The rows are grouped in 4 different ways at once. Each group adds its own fixed numbers to the row, and there is some noise. The rows also spread widely along 15 directions, which tell nothing about the answers.
In the rows, zero is written as 128.
Known rows, each followed by its group in each grouping:
[152 129 134 184 136 126 164  97 100 138 105 117 147 134 104 134 151  80
 159 104 111 112  82 109  89 149 114 113 137 115 149 114 126 124 142]	Z546 Z744 Z996 K
[148 154 189 135 133 164 119 215 162 130 100 174 130 144 167  92 150 144
 182 147 199 160  94 149 116 104 125 131 178 109  87 109 169  81 182]	Z546 Z444 Z845 B
[151 102 179 154 133 144 108 112  95 147  77 119 138 124 102 147 158 133
 154 145 174 110  89 118  99 109 159 122 162 128 187 120 114 184 192]	Z724 Z700 Z287 E
[ 98 156  85 140 142 124 162 124 124  65 140 122 113 151 117 143 154  89
 152 138  96 136 119  70 148 173 110 115 119 127 147 126 116 128  91]	Z724 Z700 Z287 K
[ 64 108 220 182 167 118 141 160 145 117 152 122  72 211 101 142 116 181
 199 130  99 143 110 153 102 125 131  91  96 107 118 117  93 148 103]	Z94 Z399 Z918 Z
[ 97 116 146  90 168 166  90 165 179 152 100 114  82 155 150 101 158 133
 130 134 189 140 136 113 186 105 168 178 207 136  87 104 145 125 135]	Z94 Z795 Z479 J
[139 106 174 214 104 162  96 123  99 193 117 162 152 126 119 168 144 131
 115 138 171 118  92  96  93  90 173 116 127  75 161 137  97 121 209]	Z546 Z307 Z996 E
[140 109 146 167 114 148 132 153 144 141 141 164 121 117 177 183 142 132
 113 140 149 107 153  96 141 124 125 128 134 126 112 162 105  79 141]	Z546 Z744 Z649 B
[159 122 153 145 149 135 124 121 122 150 120 106 141 123 118 134 138 117
 161 127 154 112 109 127 112 125 131 114 145 129 152 152 136 121 157]	Z724 Z399 Z479 J
[110 136 134 145 136 155 127 149 119 123  73 156  96 139  82 115 122 157
 145 152 213 177 127  91 153  91 164 125 143 106 137 106 138 120 152]	Z94 Z444 Z918 Z
[162 106 122 129 111 152  85 117 157 150 128 141  73 101 147 111 112 124
  98  75 175 108 164 128 159  93 167 131 160 135  67  98 151 128 143]	Z94 Z307 Z649 Z
[114 117 159 200 205 146 126  63 118 126 115  53 160 142 152 158 186  58
 182 115 133 122  64 114  97 187 128 141 157 146 158 140 105 152 149]	Z724 Z795 Z845 J
[162 143  98 136 118 119 141 119 131 130 164 130 118 104 113 110  94 106
 101 142 152 123 173 104 150 104 157  98  90 106 114 164 138 107 144]	Z94 Z399 Z479 B
[132 164  93 181 127 136 137  80 128  33 130 139  89 130 135 170 133 104
 146  98 147 168 136  78 133 160 137 104 109 146 121  86 131 160 113]	Z94 Z700 Z996 K
[113 123  95 160 100 158 110 126  68 138 108 133 138 115  75 113 114 109
  94 123 167 141 142  71 161  98 167 135 121 100 142 108 124  94 131]	Z94 Z307 Z479 K
[149 116 149 150 140 121 116 139 122 136 141 101 155 140 143 151 124 133
 110 107 147 119 153 103 157 102 140 118 151 120 119 108 131 118 170]	Z724 Z744 Z287 J
[128 121 127 152 103 162  77  91 118 137 146 104  98 108 119 107 140 110
 105  80 103 114 138 130 126 138 161 141 135 133  78  94 137 136 122]	Z94 Z399 Z479 J
[127 134 112 110  87 167  70 107 107 115 123 140  98 109 103 108 166 104
 103 169 130 116 113  90 129 140 178 139 129 111 147 102 105 217 168]	Z724 Z700 Z287 J
[ 96 151 124 156 113 139 132  88  78  94 124  96 123 126  61 158 172 131
 100 201  94 144 119  92  97 178 165 154  85 122 185 133  80 168 150]	Z546 Z399 Z287 K
[ 92 149 147 121 134 167  61 145 144 121 158 118 129 137 137  94 123 122
 196 106 131 164  90 151 123 135 136 121 142 138  64 132 179  81 150]	Z546 Z399 Z996 B
[109 105 101 133 128 141  95 108 110 104 161 103 128 124 137  90 122  47
 109 119 138 121 137  77 179 119 170 134 121 133 106 126 116 156 140]	Z546 Z795 Z479 E
[139 122 119 102 131 112 123 149 131 106 143 122 104 127 110 102 101 121
 134 115 149 124 156 119 158 105 136 102 134 129 115 112 149 146 135]	Z724 Z307 Z918 Z
[105 146  92 118 141 145  70  99 126 173 165  55 145 130  89  81 100 119
 108  81 109 152 136 123 158 105 170 136 146 107  61 105 187  67 161]	Z546 Z744 Z287 J
[116 150 121 135  93 176  76 134 153 141 171 176  98 124 120 175 130 148
 169 157 132 139 105 100 104 130 135  71  96 106 151 210 134  83 151]	Z724 Z795 Z649 K
[ 94 141 132 110 105  95 132 146 156  89 133 130  78 186  71 174 108 191
 122  79  99 119 191 104 155  81 124  73 142 108 144  47 141 159 117]	Z94 Z399 Z649 B
[ 82 117 117 130 102 159  77 179 123 107 194 140 143 158 148 107 125  93
 168  94  91 115 122 105 170 120 111 103 122 120  86 143 121  74 109]	Z94 Z399 Z649 J
[153 116 164 179 109 122 168 156  76 123  91 146 144 115  85 187 126 186
 116 143 166 114 184 120 118 104 124 108 121 127 170 127 117  76 134]	Z94 Z444 Z845 B
[145 153 153 172 138 127 147 122 108  91  88  94 157 136 108 198 189 146
 153 100 117 123 102 118  85 168  95 136 179 146 180  75 144 121 152]	Z724 Z444 Z287 K
[112  98 206 196 115 144 109 119 142 130 128 164  49 174 126 144 117 163
 181  86 111 117 117 147  96 123 136  74 118 113  99  87 103 167  96]	Z94 Z399 Z649 J
[148 152 161 169 179  73 200 136 184  85 150 111 123 192 157 174 155  94
 178 130 113 106 110 112  98 135  90  68 125 107 169 114 113 183 156]	Z94 Z744 Z649 B
[140 133 132 188 129 147 145 111  92 101  93 123 133 108 116 155 138 134
  99 139 182 169 140  90 135 142 152 145 129 120 142  97 119 113 148]	Z724 Z795 Z918 K
[126 178  88 107 123 124 134 146 170  93 146 112  99 115 126 131 139 152
  73 122 141 172 186 114 165 145 141 153 144 112  80  92 157  79 142]	Z724 Z795 Z649 Z
[121 107 122 145 150 154 126  98 167 169 102 123  89 142 132 167 160 127
 111 111 143  95 137  91 150 121 156 149 185 126 117 122 117 130 125]	Z546 Z700 Z845 J
[108 109 155 105  71 138  70 161  56 102 151 112 139 129  70  79 132 122
  96 148  91 110 153 133 137 115 163 128  98 115 129  85 106 174 148]	Z94 Z795 Z996 J
[180  97 145 187  96 126 165 143 111 157 141 180 126 119 113 175 110 152
 131  80 121  92 156 106 124 100 108  80 122 107 126 145 123  65 131]	Z546 Z399 Z287 Z
[190 153 148 131 119 107 155 196 148  81 156 165 159 155 157 120 134  90
 193 137 153 116  95 115 116 111  80  58 131 106 163 136 145 132 179]	Z724 Z444 Z649 K
[154 159 112  96 120 109 130 120 159 101 164  99  91 120 111 115 113 147
 111  95  96 130 173 153 131 140 129 122 129 148  71 110 178 104 123]	Z546 Z399 Z996 K
[157 111 133 114 127 158  80 109 148 145 126 131  82 113 120 141  97 152
 155 105 193 124 150 123 144  84 167 104 150 165 114 155 172 122 144]	Z94 Z700 Z479 K
[103  90 145 153  95 125 120 182  91  78 159 128 164 152 161 133 135  99
 102  66  84  84 167  96 188 119 103 133 149 127 100  56  94 115 104]	Z724 Z399 Z649 B

New rows, each followed by its group in each grouping:
[148 122 160 153 144 121 145 115 129 122  98 125 106 137 103 181 124 173
 148 124 175 135 150 121 121 113 138 109 139 150 153 134 135 119 142]	Z94 Z399 Z996 K
[160 144 118 155 126 112 136  88 116  82 135  92 134 126 118 139 138  89
 132 109 126 124 123 110 109 141 133 103 115 137 150  96 133 172 161]	Z94 Z744 Z649 K
[ 63 113 121 135 105 180  50 113 121 133 177 146  82 146 110 134 125 117
 166 130  91 124 106  89 145 130 164 101 104 121 108 152 112 143 113]	Z546 Z700 Z287 J
[156  89 118 134 129 143  86  94 128 148 126 130 126 139 119 181  97 123
 172  51 172 105 130  74 158  64 137  73 175 156 143 128 170 126 161]	Z546 Z744 Z287 K
[150 139 119 135 114 147 125 140 145 135 158 139 125 118 146 126 160  95
 126 129 109 106 112 109 123 149 125 117 138 112 118 147 134 109 145]	Z724 Z795 Z287 K
[126 197  95 171  89 131 156 110 135  55 168 126 100 116 104 175 165 133
 129 111  46 151 133 123  70 207  95  97  84 117 122 111 138  86  98]	Z94 Z795 Z649 K
[151 111 178 203 124 161 137 171 121 167 126 161 152 132 142 191 149 150
 182  83 136 112 113 127  98 118  89  93 157 113 134 160 144  14 127]	Z94 Z795 Z479 J
[120  99 140 131 192 140 132 131 133 137  97 109 110 126 147 109 104 133
 144 160 236 165 158 101 210 113 164 155 152 157  93 165 130  81 121]	Z724 Z399 Z287 J
[106  95 166 143 137 167  54 119  92 117 144 100 152 125 140 144 149 101
 168 131 146 121 105 121 132 145 145 129 136 162 136 151 112 143 152]	Z724 Z795 Z996 J
[115  95 146 216 101 190  96 100 112 115 160 149 128 113 195 167 192  53
 149  82  68  85  83 103  98 190 113 137 136 146  98 144  82 118 110]	Z546 Z795 Z845 E
[ 90 103 174 125 139 167  73 136  94 103 121 123  92 140 107  71 103 131
 187 147 160 154 113 152 137 127 161 127 117 167  91 129 135 144 115]	Z546 Z444 Z845 K
[144 135 137 145 102 137 142 157 102  98 118 145 108 113 111 117 130 149
 111 135 143 140 168 124 137 133 130 133 118 129 105 108 127  97 110]	Z94 Z399 Z479 J
[126 165 136 163 154 127 134 104 131 151 124  98 138 122 104 157 133 143
 129 159 151 157 124 119 102 139 150 118 114 104 145 150 138  96 170]	Z724 Z744 Z996 B
[179 128 140 174 126 129 180 153 144  98 125 200 100 118 162 160 133 122
 147 160 186 138 139  96 129 133 123 104 109 119 125 158 109 115 144]	Z546 Z700 Z996 Z
[152 144 148 185 133 121 181 136 127  94 133 138 102 130 133 107 145 105
 126 140 131 140 126 127 109 158 133 129  99 107 108 108 109 136 131]	Z94 Z399 Z479 Z
[150 167 116 166 117 139 121 112 139 124 109 114 117 128  98 157 145 147
 104  74 153 150 134 106 118 111 150 126 160 103 128  56 167 113 174]	Z94 Z444 Z479 Z
[121 147 142 137 135 121 119 131 181 138 151 142  75 176 111 177 122 165
 153 113 122 127 133 111 115 101 143  75 128 107 131 126 143 144 148]	Z94 Z744 Z996 K
[170 135 131 112  95 184 117 120 150 184  72 162  70  88  92  96 173 133
 124 155 152 110  96 142  84 137 153 143 172 112 124 134 153 136 150]	Z94 Z795 Z918 K
[115 130 146 162 141 127 159 140 136  74 127 145  84 163 135 135 130 123
 146 133 139 146 131  99 143 139 134 120 121 131 118  96 111 149  99]	Z546 Z700 Z479 K
[129 191 100 113 124 140 102 135 163 128 178 115 130 148 117  66 150  68
 151 137  87 134  67 127 100 149 138 112 119  86 102 128 164 131 176]	Z546 Z444 Z996 K
[174 154  91 114 123 103 180 148 156 114 117 166 105 119 124  83 112  90
 112 152 181 135 160  92 164 105 133  91 127  78 124 118 145 124 145]	Z724 Z795 Z649 B
[139 125 132 109 131 127 140 138 160 137 140 137  83 143 123 137 129 144
 131 135 117 103 150 121 132 120 134 109 136 132 110 148 135 125 125]	Z546 Z744 Z845 K
[124 126  81 102  40 200  66 166 104 116 142 175 131  78 144 165 191 115
  69 126 102  88 158  62 163 148 125 170 167 137 129 139 109  86 126]	Z724 Z399 Z479 J
[158 141 124 139 143 105 191 144 159 112 130 143  89 123 122 166 120 163
 119 130 158 137 185 113 144 128 121 119 128 133 113 153 139  74 117]	Z546 Z399 Z479 Z
[198 126 191 185  95  99 211 107  98  82  73 152  61 108  76 153 134 186
 114 129 111 119 162 165  49 164 115 105 105 138 142  64 110 183 104]	Z546 Z399 Z918 K
[137 148  69 125  51 135 184 148 117  60 117 195  75 109 108 157 170 119
  80 133  69  99 173  73 141 171  96 132 127 120 126  89  96 119  62]	Z546 Z700 Z649 K
[125  95 139 182 119 156 115 150 141 155 178 173 111 150 188 124 139  80
 101 148 132 100 128  69 168 111 163 118 105  81  90 151  75 142 146]	Z94 Z744 Z287 J
[121  96  99 159 112 151  99 105  98  84 147 149 135 139 135 206 134  62
 163 100 144  94 115  28 154 114 123  84 128 155 199 151 100 165 129]	Z546 Z307 Z479 K
[178 114 122  91  80 165  95 184 101  67 128 192 134 102 137 125 120 111
 216 107 164 113 109 112 134 106  84  68 155 170 144 149 171 121 136]	Z724 Z700 Z918 K
[188 119 130 148 105 137 107 109 107 119 139 128 136 101 116 127 119 104
 144  94 137 100 122 122 107 120 126  86 131 138 140 123 155 146 159]	Z724 Z444 Z918 K
[106 136 148 108  97 146  79 203 104 115 165 106 175 143 116 127 147 148
 107 137 119 126 143 116 145  93 144 142 138 116 136 127 134  96 187]	Z94 Z399 Z479 E
[161  97 131 154 128 130 178 101 137 168  53 185  30  98  89 138 112 166
  91 172 205 117 184  94 149 116 169 119 134 111 135 137 101 140  92]	Z724 Z444 Z918 J
[121  69 205 143 177 116 146 113 107 176  59  73 110 149  91 134 144 161
 141 131 157  98 128 145 125 105 155 160 190 154 141 107 115 147 143]	Z546 Z744 Z287 E
[146  99 196 155 112 146  97 122 105 157 124 110 121 125 117  95 136 118
 119 121 123  97 116 160  95 115 166 140 136 120 110  91 119 172 166]	Z546 Z399 Z479 B
[134  80 165 143 118 144  75 102 124 158 162 122 119 135 128 155 123 116
 128 138 140  84 135 106 135  99 167 104 111 130 147 167  93 172 172]	Z546 Z399 Z649 J
[216 130 154 160  62 121 142 134  91 117 141 120 151  69 125 167 173 148
  59 119  85  64 179 165  69 154 116 137 120 133 132 107 118 119 158]	Z94 Z700 Z649 J
[142 155 149 123 120 122 114 142 159 113 136 142  93 136 120 136 134 144
 125 155 156 141 131 123 106 111 160 104 127 109 132 114 138 173 187]	Z546 Z307 Z996 E
[129 117 157 163 123 126 154 153  99 130 124 111 131 127 100 105 133 133
 113 138 105 108 142 147 117 128 138 132 117 107 112 102 116 119 122]	Z94 Z700 Z918 B
[194 165 105 154  98 123 156 104 132 110 120 149 109 110 101 134 127 116
 115  99 138 133 143 106 106 125 127  89 128 104 131  87 156 133 151]	Z546 Z399 Z479 J
[104 139 112  65  83 171 108 161  94  83  78 162  76  92  73 124 161 172
 123 194 150 160 165 105 153 155 141 161 145 158 130 123 134 105 106]	Z546 Z795 Z287 J
